There are 3 ways to turn a row about zero (a turn may also mirror it). The second row of each pair is the first, turned, with some noise. The first 27 pairs use one turn. New pairs use 2 turns, one after the other, and a turn may come again.
Some pairs, each with its turns in order after it:
[ 0.373, -0.927, -0.613,  0.973,  0.469, -0.152,  2.661,  0.279]
[-1.002,  0.669,  2.396, -0.893, -1.662, -0.693,  0.277,  0.027] : (0)

[ 4.548, -0.255, -0.228,  0.112,  0.484, -1.009,  2.182,  1.443]
[-0.508, -1.672,  2.963, -2.358, -1.471,  2.129, -1.844,  0.260] : (0)

[ 0.443, -1.715,  3.454,  0.051,  0.618,  0.905, -1.118, -1.895]
[ 3.443,  0.669, -0.956, -2.250,  0.973, -0.966,  0.199,  0.980] : (0)

[ 0.512, -0.562,  4.614, -0.113, -0.195,  1.976, -4.274, -1.102]
[ 5.728, -0.545, -3.100, -0.648,  1.909,  0.274, -0.020,  0.709] : (0)

[-4.993, -2.136, -0.587, -0.440,  3.816, -2.440, -1.241, -1.721]
[ 2.071, -3.129,  0.704, -4.800, -3.690, -0.351,  0.922,  1.559] : (2)

[-2.696, -1.226, -0.335,  0.249, -2.181,  0.471, -0.058, -4.993]
[-0.153,  4.431, -1.011,  0.654,  1.911, -1.597,  1.270,  3.087] : (0)

[ 3.538,  0.044, -1.478, -0.893, -0.865, -0.985,  1.225,  0.000]
[ 2.503,  0.980,  0.334,  2.064,  2.475,  0.639,  0.061, -0.499] : (2)

[-2.344, -1.061,  1.453, -0.416,  0.786,  1.805,  0.667, -4.993]
[ 0.552,  3.377, -1.677, -2.373,  1.405, -1.815,  2.964,  2.123] : (0)

[ 0.036, -4.137,  4.993, -0.786, -0.435, -0.599, -1.786,  0.010]
[ 4.625, -0.349,  0.192, -2.056,  2.595, -3.167, -2.146,  0.345] : (0)

[ 0.471,  0.726,  4.027, -0.853, -0.922,  0.778,  0.763,  0.888]
[ 1.216,  3.693,  2.157,  0.619,  0.495, -0.018, -1.038, -0.035] : (1)

[-0.302,  0.370,  3.463,  1.803, -0.408, -1.922,  3.193, -1.643]
[-1.134,  0.369, -2.652, -1.701,  2.185,  1.762,  0.381,  3.818] : (2)

[ 0.788, -0.062,  0.803,  2.097,  0.564,  2.142, -0.122,  2.165]
[-2.314, -0.385, -1.140,  2.635, -1.273,  0.619,  0.153, -0.499] : (2)

[ 2.294,  0.524,  1.895,  3.377, -4.993, -0.038, -3.517, -3.413]
[ 4.712,  3.480, -0.494,  2.185,  1.300,  3.694, -1.923,  3.077] : (0)

[-1.054,  0.297,  0.891, -0.630, -1.097,  1.046, -2.010, -1.123]
[-0.896,  0.901,  0.001, -1.169, -0.614, -1.997, -1.588, -0.529] : (2)

[ 0.448, -2.104, -2.099, -2.388,  3.124,  0.200, -1.070,  0.384]
[-2.374, -1.743, -0.875, -2.163,  1.071,  3.208, -0.391,  1.009] : (1)

[ 1.016, -4.993,  0.038,  0.527, -0.949, -0.603,  0.239,  3.901]
[-1.356,  1.049, -3.714,  2.806, -0.328,  2.339, -3.507,  1.299] : (1)

[-0.735,  1.701,  0.164,  0.691, -0.987,  0.573,  0.369,  0.521]
[-1.726,  0.937,  0.145, -0.351,  0.170,  0.595,  0.629, -0.509] : (2)

[ 0.079, -2.315, -0.648, -2.530,  0.954, -0.521, -1.206,  0.311]
[-2.323, -0.009, -0.748, -0.366,  0.751,  2.988,  0.367, -0.038] : (1)

[ 0.076, -2.503,  1.110,  2.694,  1.383, -1.620, -1.149,  0.200]
[-1.946, -1.350,  0.318,  2.855,  0.617, -0.516, -1.863,  1.666] : (1)

[ 4.993,  0.524, -0.513,  0.906,  0.607, -0.381,  4.993, -0.778]
[-1.078,  1.342, -1.428, -3.763,  0.481, -3.950, -3.651, -1.361] : (1)

[ 0.097,  2.012,  1.887,  0.065, -1.845, -0.417,  0.900, -4.300]
[ 0.219,  1.239,  2.149,  0.279,  1.031, -2.942,  1.822, -3.284] : (1)

[-1.945, -1.288, -3.018, -0.689,  1.997,  1.823, -0.903,  0.323]
[ 0.813, -2.557,  0.924, -0.895, -2.340, -0.092,  0.388, -3.033] : (2)

[ 0.633,  0.285, -0.750, -0.912,  1.121,  0.098, -1.870, -4.845]
[ 3.142,  0.976, -2.328, -2.294, -0.189, -2.636, -0.532, -1.088] : (2)

[ 0.157,  0.071,  0.437,  2.821,  0.775,  1.003, -4.106, -0.208]
[ 0.240, -3.252,  2.852,  2.068, -1.909,  0.511, -0.990,  0.505] : (1)

[-0.269, -0.371, -2.971, -0.723,  0.546, -2.060,  0.108, -1.542]
[-3.332,  1.219, -1.025, -0.128, -0.401, -0.224, -1.445,  0.705] : (0)

[-1.595, -3.334, -2.705,  3.171, -0.796,  0.638, -4.421, -2.590]
[ 2.060,  0.530, -1.171, -1.588, -5.029,  1.022, -4.397, -1.822] : (2)

[-2.860, -2.148,  4.253, -2.012,  1.314,  2.382,  0.349,  2.139]
[ 1.896,  2.762,  1.497,  1.711,  3.542,  3.757, -0.877,  2.019] : (1)

New pairs. What belongs after each?
[ 0.108, -0.468,  0.775, -0.233,  2.181, -2.429, -1.106, -1.038]
[-1.932, -0.288, -2.580,  0.327,  1.224,  0.867, -0.530,  0.727] : (0) (0)

[ 0.704, -2.419,  0.819, -2.672, -2.987, -1.526,  2.940, -0.188]
[-1.280, -0.867,  2.725, -0.482,  0.622,  2.882, -2.116,  2.970] : (2) (1)

[-1.731, -1.007,  0.381, -0.257,  1.185, -0.957,  1.506,  0.703]
[ 0.299,  1.107, -1.200,  0.470,  1.413,  2.032, -1.392, -0.044] : (2) (1)

[ 1.821, -2.544, -2.026, -0.420,  1.318, -0.842, -1.065, -0.916]
[ 1.600,  1.595, -1.110,  2.984,  0.388, -0.132, -1.799,  0.340] : (2) (2)

[-3.170,  2.508, -0.413, -0.559,  1.216,  0.233, -0.334, -0.202]
[-0.277,  2.461, -1.148, -1.635,  1.060, -0.409, -2.520,  0.660] : (1) (1)

[ 1.745,  0.614,  1.450, -2.987, -1.440, -0.160, -4.993,  0.137]
[-2.414,  1.619,  1.839,  2.028, -2.880, -2.987,  1.658,  2.144] : (2) (1)

[ 0.128, -0.092, -1.026,  0.398,  2.616,  0.223,  4.993, -1.338]
[ 2.329, -4.075, -1.383,  0.821,  1.177,  0.682,  0.036, -2.891] : (2) (2)

[ 0.581, -0.228,  2.037,  0.568,  0.233,  0.208, -1.388, -4.993]
[ 0.497,  0.859,  1.719,  2.343,  1.274, -1.317,  3.377, -2.805] : (0) (2)

[-0.298,  2.822,  0.918, -0.142, -3.270, -0.267,  0.632, -2.994]
[ 2.873, -0.580,  1.877, -2.992,  0.921, -0.791, -1.262,  2.263] : (0) (1)

[-0.286,  1.959,  4.993, -0.536,  0.896, -0.579,  4.946,  0.733]
[-1.627,  3.189,  3.074, -2.485,  4.926, -0.824,  0.044, -1.574] : (0) (1)

[-0.170, -3.262, -1.607, -0.206,  3.632,  0.477,  0.273,  4.993]
[ 2.277, -2.052, -1.554, -0.425, -2.642,  5.376, -1.254,  1.904] : (1) (1)

[-2.415,  0.486, -0.489,  3.707, -3.149,  0.393,  0.667,  1.510]
[-1.978,  3.200, -3.243,  0.644,  0.079,  2.181,  0.195,  1.603] : (0) (2)

[-1.054, -0.277, -4.110, -1.084, -1.203, -0.465,  0.590,  1.528]
[ 1.228, -1.316, -0.662,  3.845,  0.892, -0.679,  1.128,  2.050] : (0) (1)

[ 0.442, -0.081,  1.098,  0.384,  0.358,  1.417, -0.464, -4.993]
[ 4.106,  1.099,  2.493, -0.104, -0.458, -0.671,  1.000, -1.744] : (2) (2)

[-1.912,  0.522,  0.171, -0.811,  0.668,  0.348,  1.340,  0.925]
[-0.357,  0.149,  0.541, -0.913,  0.802, -2.200,  0.762,  0.166] : (2) (0)

[ 0.063, -0.511, -1.500,  0.860,  2.648,  0.928, -0.350, -0.143]
[ 0.653, -2.626,  0.989,  1.011, -0.650, -0.882, -0.968,  0.178] : (1) (2)

[-1.715,  1.688, -0.778,  0.497, -0.339,  4.993,  0.791,  1.466]
[ 1.344,  1.340, -3.375,  0.719,  1.882, -2.909, -2.616, -0.447] : (0) (1)

[-0.861, -4.717, -1.343,  2.024,  3.702,  1.083, -2.071, -3.033]
[-1.129,  1.543, -3.659, -0.812, -5.375, -0.032,  3.061, -0.242] : (0) (1)

[ 1.313,  1.616, -1.484,  0.044,  0.986, -0.195,  0.924,  1.046]
[ 1.013, -0.005, -0.142, -1.025,  1.277, -2.126, -1.298, -0.421] : (2) (1)

[ 0.400, -0.561, -0.944, -1.019, -0.009,  1.415,  4.110,  3.969]
[-2.718, -3.653, -2.110,  1.411, -1.063,  2.851, -0.720,  0.603] : (1) (0)

[-2.175,  0.163, -0.032, -0.368, -2.258,  0.178, -0.150, -0.298]
[-0.555,  1.257,  1.677, -0.804, -1.681,  1.416,  0.570,  0.521] : (1) (0)

[ 4.038, -0.218, -0.740,  0.901,  2.483,  0.862, -0.308, -3.868]
[-2.774,  0.640,  0.046, -0.261, -3.327,  3.276, -2.520,  2.086] : (2) (0)

[-1.589,  0.739,  0.143,  0.074, -0.666,  3.902, -0.836, -0.103]
[-0.977,  0.328,  3.666, -0.419, -2.421,  0.063, -0.235, -0.145] : (0) (0)

[-0.603, -0.227,  3.700, -0.195,  0.115, -4.993,  0.268,  1.467]
[ 2.132,  3.056, -1.156,  0.089, -1.771,  1.602, -1.845,  4.025] : (2) (1)

[ 0.524, -0.699, -1.488, -0.457, -1.132,  0.478, -0.412, -2.547]
[-0.558, -1.942,  0.074,  1.666, -0.783,  0.228,  0.478, -1.811] : (0) (0)

[ 0.584,  0.429, -0.364,  2.818, -0.440, -1.930, -0.714,  2.852]
[-0.753,  1.763,  2.551,  1.167, -0.931,  2.388, -1.450,  0.498] : (1) (2)

[ 4.265, -2.448, -0.173,  0.696, -1.411, -2.683,  3.778, -0.606]
[-0.124, -1.390, -2.628,  4.854, -2.906, -0.433,  1.763, -2.312] : (2) (2)

[ 0.159,  0.744,  0.830,  0.953, -0.417,  2.092,  3.965,  1.520]
[ 2.011,  0.798,  3.102, -2.062,  1.984, -0.545,  1.413, -0.275] : (0) (0)

[-0.228, -0.351, -1.154,  1.734,  2.828,  0.778,  2.791,  4.993]
[-0.900, -5.066, -1.132,  2.353, -1.460,  0.558, -2.621, -0.462] : (1) (0)

[-1.682, -0.157, -0.628,  0.096, -1.593, -0.572,  3.436,  0.996]
[ 1.657, -0.114,  1.412, -0.742,  2.887,  2.451, -0.652,  0.560] : (2) (1)

[-0.173,  0.231, -0.151, -2.074, -1.654,  2.477,  2.405, -0.851]
[ 2.055, -2.074, -1.229, -1.962, -1.598, -1.695,  0.931,  0.335] : (2) (2)

[ 0.027,  1.684,  1.577, -1.610,  0.227,  0.056,  0.790, -0.466]
[-0.750,  0.402, -0.625, -0.961,  1.076, -0.524,  0.936,  2.106] : (2) (1)

[ 0.141,  1.144,  1.890, -3.658, -0.969, -1.258, -3.042,  3.273]
[ 2.533,  1.488,  1.851, -0.243,  1.819, -0.249, -1.479, -4.677] : (2) (0)

[-0.923,  0.050,  3.436, -0.652, -1.289, -2.915,  0.025, -0.085]
[-0.136, -3.153,  0.304,  1.010,  0.594, -0.770, -0.346, -3.376] : (2) (0)

[ 0.335, -1.425, -1.706,  3.231, -0.216, -0.510, -1.516, -0.017]
[ 1.903, -0.632,  0.502,  0.420, -2.455,  0.376, -0.429, -2.767] : (2) (1)

[ 1.789,  2.891,  0.743,  0.629, -4.993, -1.528, -1.384, -0.144]
[ 0.302,  1.880, -0.036,  1.881, -1.710, -4.361,  1.965, -3.360] : (1) (1)

[ 0.428, -0.688, -1.289, -4.993,  4.993, -0.961,  0.060, -0.666]
[-2.266, -4.940,  1.862, -1.772,  0.762, -2.705,  2.072, -1.802] : (1) (2)

[-3.756,  0.978,  1.171,  0.006,  0.505,  0.425,  0.547, -1.322]
[ 1.222,  0.491, -1.117, -1.544,  1.443,  1.513,  2.969,  0.017] : (0) (2)

[ 1.593, -0.211,  0.172, -0.270,  2.891, -3.190, -0.843, -1.555]
[-1.715, -2.064,  2.250, -2.782, -1.171,  0.163,  0.402,  1.846] : (1) (2)

